Every row belongs to one group in each of 4 separate groupings. Each group adds its own fixed numbers to the row, and there is some noise. The rows also spread widely along 11 directions, which tell nothing about the answers.
(in the rows, 128 means zero)
Known rows, each followed by its group in each grouping:
[138 135   7 114 133 177  74 101 166  47 136  99 112 104 118 186 138 157
 176 102 128  98  66  54 149] => (1) (1) J661 J597
[144  67 151 110 136 114 134 169 124 101 107  98 127 135 178 134 112 112
 211 133  83 124 145  72 125] => (1) (2) J34 J227
[130 160  74 143  97  83  61 135 105 150 147  76 150 210 101 141 137 114
 103 151 123 152  97 177 203] => (3) (0) J661 J227
[135  87 140 134 146 113 111 159 103  95 112 137 129 123 179 150 110 108
 167 135  75 149 114 107 140] => (0) (0) J38 J592
[101 139 114 118 135  95 119  88 154 131 142 116 120 107  91 135 165 135
 156 111 157 117 110 118 121] => (2) (2) J686 J89
[169 148  48 120 143 130 101 101 107  77 105 113 148 102 165 152 115 113
 139 156 156 144 127 127 127] => (3) (1) J34 J696
[151 111  80 126 155 175 133 185  75 172  79 177 126 138  75 135 118 169
  90  92 134 121 112 157 146] => (0) (0) J686 J597
[132 127 113 125 135 108 130 114 143 102 138  95 140 123 133 164 101 114
 165 120 150 134 148 108  86] => (2) (2) J38 J696
[142 106  86 118 150 162 111 138 144  86 146  87 138 151 148 160 114 117
 146 117 122 113 126 121 123] => (0) (0) J38 J592
[109 130 141 124 154  57 106 104 129 118 127 114 123 138 109 122 167 160
 124 134 151 141 153 150 151] => (3) (0) J38 J89
[107  96 157  89 163 149 151 142 133 150 117 135 131 133 127 107 143 126
 128 135 128 112 155 159 106] => (3) (0) J38 J227
[124 119 126 114 119  78 100  98 113 118 113 129 127 113 117 107 164 140
 140 127 147 104 130 101 130] => (0) (1) J661 J592
[ 98  93 133  93 147 178 142 115 114 113  89 180  86 128  90 143 108 139
 115 125 153  60 137 141  51] => (2) (0) J686 J696
[118 116 144 124 144 118 158 150 103 165 107 151 145 115 110 133 120 133
 129  97 136 143 136 139 100] => (0) (0) J686 J696
[104 152  75  91 161 227 148 119 143 171 146 153 148 102  99 135 144 102
 101 122 141 108  82 191 104] => (2) (0) J686 J597
[197 123  71 122 143 159 156 152  78 172  93 126 187  98 113 133  88 103
 141 107 167 136 150 128 102] => (3) (2) J686 J592
[131 123 108 130 138 128 135 146 128 154 142 106 143 134  95 134 129 129
 147  80 136 130 122 114 134] => (2) (2) J686 J227
[125 126 115 118 131 123 118 133 103 152 116 125 142 150 115 133 123 109
 119 134 135 131 121 171 131] => (3) (0) J686 J227
[148 120  97 114 139 156 131 126 134 110 128 100 159 133 148 142 107 105
 138 141 135 126 138 143 102] => (3) (0) J661 J696
[185 121  22 113 133 184  80 169  87 150 115 116 152 156 139 130 125 108
 105 163 118 122 103 170 187] => (0) (0) J38 J597
[164  95 105 144 128 123 127 207  93 196 122  97 173 175 157 124 114  83
 167 143  80 181 119 163 186] => (0) (0) J686 J592
[116 125 115 119 143 135 109 126 130 101 142 109 133 137 127 153 119 127
 124 108 128 138 122 124 132] => (3) (1) J38 J696
[162 122 125 153 116  54  99 148  94 108 151  62 168 151 175 145 109  91
 168 121 109 177 128 117 164] => (0) (2) J686 J227
[144 137 142 167 159 123 156 170  81 121 123 131 167 135 153 193  63 110
 130  84 103 206 114 145  98] => (2) (0) J686 J227
[ 91 116  90  86 152 188  89  99 143  67 125 153  89 108 105 148 150 144
 121 124 121  69  79 108 132] => (3) (0) J38 J597
[177 116  68 138 132 115  86 131  78  86 122 102 153 130 156 144 120 116
 148 144 121 133 124 119 166] => (1) (0) J686 J597
[147 103 112 118 153 141 126 148 116 113 105 126 122 145 146 149 116 123
 146 152 115 126 134 137 114] => (2) (0) J34 J89
[ 80 131 148 113 130 114 137 124 141 162 126 134 137 136 113 141 144 124
 146 136 106 132 110 152 112] => (1) (0) J661 J592
[124 137 116 133 156 156 146 161 119 162 157 132 162 132 107 116 141 149
  80  63 138 155 122 170 160] => (0) (1) J686 J696
[140 112  83 112 160 137 118 149 165 111 112  95 130 165 159 143 126 133
 172 163 123 141 143 166 143] => (3) (2) J661 J592

New rows. What belongs after each?
[141 101 141 135 121  54  94 115  66  70  71 154  99 120 170 159  83 106
 171 186 120 131 141 119  94] => (2) (2) J686 J696
[123 115 116  94 135 129 133 114 137 134 109 127 134 108 128 117 144 124
 166 141 138  99 139 116 110] => (1) (2) J34 J592
[134  98 122 123 135 113 128 150 120 148 125 103 133 145 111 133 124 122
 158 112 122 124 138  99 125] => (2) (0) J38 J227
[156 120 102 110 144 182 107 118  89  84 145 125 159 118 123 100 137 129
  72 111 132  84 124 129 148] => (3) (0) J661 J597
[100 137  96 110 135 117 103 126 136 150 123 122 124 146  97 149 148 129
 139 141 122 138  98 151 155] => (3) (0) J38 J597
[ 95 111 147 106 139 141 102  96  98  80 112 173 105 111 121 139 125 115
 112 138 117  85 102 138 104] => (3) (0) J686 J592
[137  99 106 110 136 127 103 128 107 107 104 126 121 151 138 130 122 107
 146 162 127 105 130 150 131] => (3) (0) J686 J592
[121  55 155 105 154 165 160 203 157 143 116 108 123 183 126 148  93 123
 194  99  91 128 143 118 120] => (3) (2) J686 J592
[120 110 102 105 149 221 156 161 124 136 137 135 147 127 107 169  98 118
 136  83 105 111  93 126 101] => (1) (0) J686 J597
[119  87 115 113 144 147  82 164 110 112 132 140 107 149 132 118 156 139
 123 132  74 108  88 128 199] => (0) (0) J38 J597
[117 123 111  97 131 110 121 102 132 128 113 118 127 122 103 145 131 123
 164 129 158 118 126 116 101] => (3) (1) J686 J597
[104 104 133 117 145 100 127 147 113 151  82 152 106 137 134 144 135 134
 170 155 109 138 120 153 124] => (1) (0) J686 J227
[134 133 136 139 138 123 107 156  62 103 102 155 134 144 128 146 100 142
  79 110 112 147 114 144 138] => (3) (1) J661 J227
[141  95 144 117 167 123 151 163 141 110 105  94 135 194 156 148 102 141
 157 140 127 149 183 169 111] => (3) (0) J34 J592
[ 79 119 149 141 135 108 131 134 128 123 138 140 121 122  90 174 126 140
 160  59  97 140  80  86 131] => (1) (0) J686 J592
[160 108 116 136 184 136 144 156  93 133 105 145 137 126 115  99 143 181
  85  92 161 125 179 151 142] => (2) (0) J38 J227
[138  95 129 120 140 113 121 160 105 123 104 119 141 137 173 139 128 111
 179 162  78 150 123 125 152] => (1) (0) J34 J597
[ 96 130 136 109 130 113 120 140 149 124 125 101 123 185 136 172 106 115
 154 147 117 162 127 166 117] => (3) (1) J34 J696
[129 131 128 109  85  88 106 125  73 185 136 113 166 123  96 107 150  93
 144 122 111 128  97  81 157] => (1) (1) J34 J597
[110 110 118 105 144 126 130 113 119 110  81 144 106 137 135 161 102 125
 156 170 148 110 149 160  65] => (1) (0) J686 J696
[117 115 138 119 171 165 143 157 105 126 117 172 133 125 138 121 146 155
  97 112 100 131 124 166 156] => (1) (0) J34 J592
[124 113 105 108 152 160 131 134 120 147 121 139 133 145  93 124 136 132
 113 112 143 106 127 161 133] => (3) (0) J686 J592
[142 115  91 116 168 160 123 136 128 112 122 127 136 120 142 118 142 134
 126 123 137 125 129 157 151] => (3) (0) J686 J227
[144 116 192 148 132  59 146 143  54 129 106 151 158  79 128 146  96 118
 154  90 110 165 138  58  94] => (2) (2) J38 J597
[144  91 111 122 127 125 107 151  98 137 110 127 139 134 142 141 124 102
 165 144  87 123 111 105 152] => (1) (0) J38 J592
[163 102 115 144 137 106 108 160  79 109  88 137 140 132 166 140 109 125
 145 144  91 146 125 126 147] => (0) (0) J661 J592
[139 139 112 137 151 152 128 134  98 124 151 144 166  93 128 126 136 123
 110  84 118 140 101 132 157] => (1) (2) J686 J592
[126 133 158 123 154 107 151 103 103 134 155 114 156 131  78 103 145 157
  84  74 184 107 176 148  98] => (2) (0) J686 J597
[175 129  85 105 142 118 144  91  83 148  81 148 159  51 136 106 144 100
 151 165 171 113 147 106  80] => (2) (0) J34 J89
[138 144 127 136 162 157 141 156  77 114 121 148 152 144 125 161 100 159
  72  94 123 155 130 167 132] => (1) (0) J34 J597
[155 170 134 157 134  30 110  94  86 102 150  86 182 107 169 124 142 107
 126 121 149 193 149 126 143] => (2) (1) J34 J227
[ 98 114 150  87 126 180 165 117 114 146 117 161 137 100 101 157  90  92
 142 105 136  84 118 118  30] => (1) (2) J686 J592
[128 102 142 139 127 105 109 137  82 109 103 161 118 113 132 147 105 109
 155 121  97 123 101 102 124] => (2) (2) J686 J592
[126  83  85  68 129 150  99 120 152 120  93 116  94 167 136 113 148 114
 169 200 136  57 143 148 113] => (0) (0) J34 J592
[151  91 141 120 129 140 143 135 121 121 175  68 182 133 161 123 107  63
 155 119 114 127 151  99 104] => (2) (0) J38 J696
[137 122 101 101 111 143 121 149 110 161 112 112 143 140 117 130 119 103
 134 130 134 115 119 131 125] => (0) (2) J34 J227
[113 137 128 122 136 136 117 110  96  99 131 145 134 106 114 154 115 124
 103 102 132 122  96 131 105] => (0) (0) J686 J597
[169 123 124 146 150  76 156 159 118 147 115  86 180 113 170 149 118 115
 186 117 119 206 144 113 129] => (0) (0) J34 J89
[133  92 151 109 137 152 115 139 117  64 142  93 140 184 165 145  95  97
 129 136 103 108 150 136 112] => (3) (0) J34 J592
[ 95 145 122 116 139  95 119 122 148 144 130 119 123 144 114 153 140 136
 148 129 139 155 114 170 127] => (0) (2) J686 J597
[106 145 126 100 131 109 112 112 147 119 145  91 137 158 111 138 142 130
 134 130 143 130 133 152 132] => (3) (2) J34 J597
[ 97 146 156 120 166  60 129  87 150  99 123 123 114 107 109 139 154 175
 137 110 173 141 160 128 103] => (3) (2) J38 J89
[151 108 136 111 114  93 134 128  97 173 148  66 180 146 110 102 135  95
 145 121 148 112 167 105 121] => (1) (0) J38 J227
[163  54 110 117 167 145 131 207 152 141 106  90 130 175 179 114 142 137
 191 154  76 138 148 139 176] => (0) (0) J661 J89
[102  93 132  97 159 173 163 162 144 170 108 149 116 138 108 140 125 126
 161 129 111 118 117 155  94] => (2) (0) J686 J597
[110 109 120 108 125 118 121 127 126 150 129 119 133 129 121 132 137 112
 164 126 125 121 117 120 128] => (1) (1) J686 J696
[112 175 123 143 139 153 108 103  79  68 144 175 147  77 120 163 114 125
  63  69 115 144  66 115 142] => (3) (2) J34 J592
[124 104 151 119 137 127 120 162  80 141 109 151 146 117 190 126 119  64
 152 168  64 169  94 161 148] => (3) (1) J686 J227
[107 135 132  92 168 133 141 104 147 132 127 119 140 125 115 124 148 140
 122 134 163 122 156 172  97] => (3) (0) J38 J597
[151 129 107 134 139 111 125 155 103 156 133  95 167 158 150 133 115 109
 121 143 133 171 153 183 140] => (0) (0) J38 J696
[110 136 100 123 122 108 103 125 106 174 122 146 125 132  73 109 165 142
 101 114 143 116 101 156 173] => (0) (0) J686 J696
[143 138 125 145 157 134 108 134  86  80 141 138 155 124 179 133 126 111
 103 124 100 161 116 152 155] => (2) (1) J34 J592
[130 100  99  93 123 145  81 105  87  99  93 165 100 130 140 122 120  86
 134 207 125  64 118 160 104] => (2) (2) J686 J592
[131 110  97  75 147 174 133 131 113 162  77 157 133 104 146 126 126  78
 151 195 128 109 125 168  83] => (3) (0) J38 J227
[116  97 102  90 149 152 113  97 176  46 124 104  99 117 135 167 110 128
 191 124 139  79 135  72  80] => (3) (2) J38 J592
[112  98 131 105 139 144 131 147 120 157 123 139 128 114 126 106 162 111
 152 123  94 117 101 114 152] => (2) (0) J34 J227
[157 113  99 124 155 178 146 203  97 201 117 136 167 156  94  97 145 162
  81  91 120 133 134 168 175] => (0) (0) J661 J597
[153 120  37  88 127 193 105 129 130 135 113 105 134 164 115 143 119 101
 138 162 143  90 116 155 133] => (3) (0) J34 J592
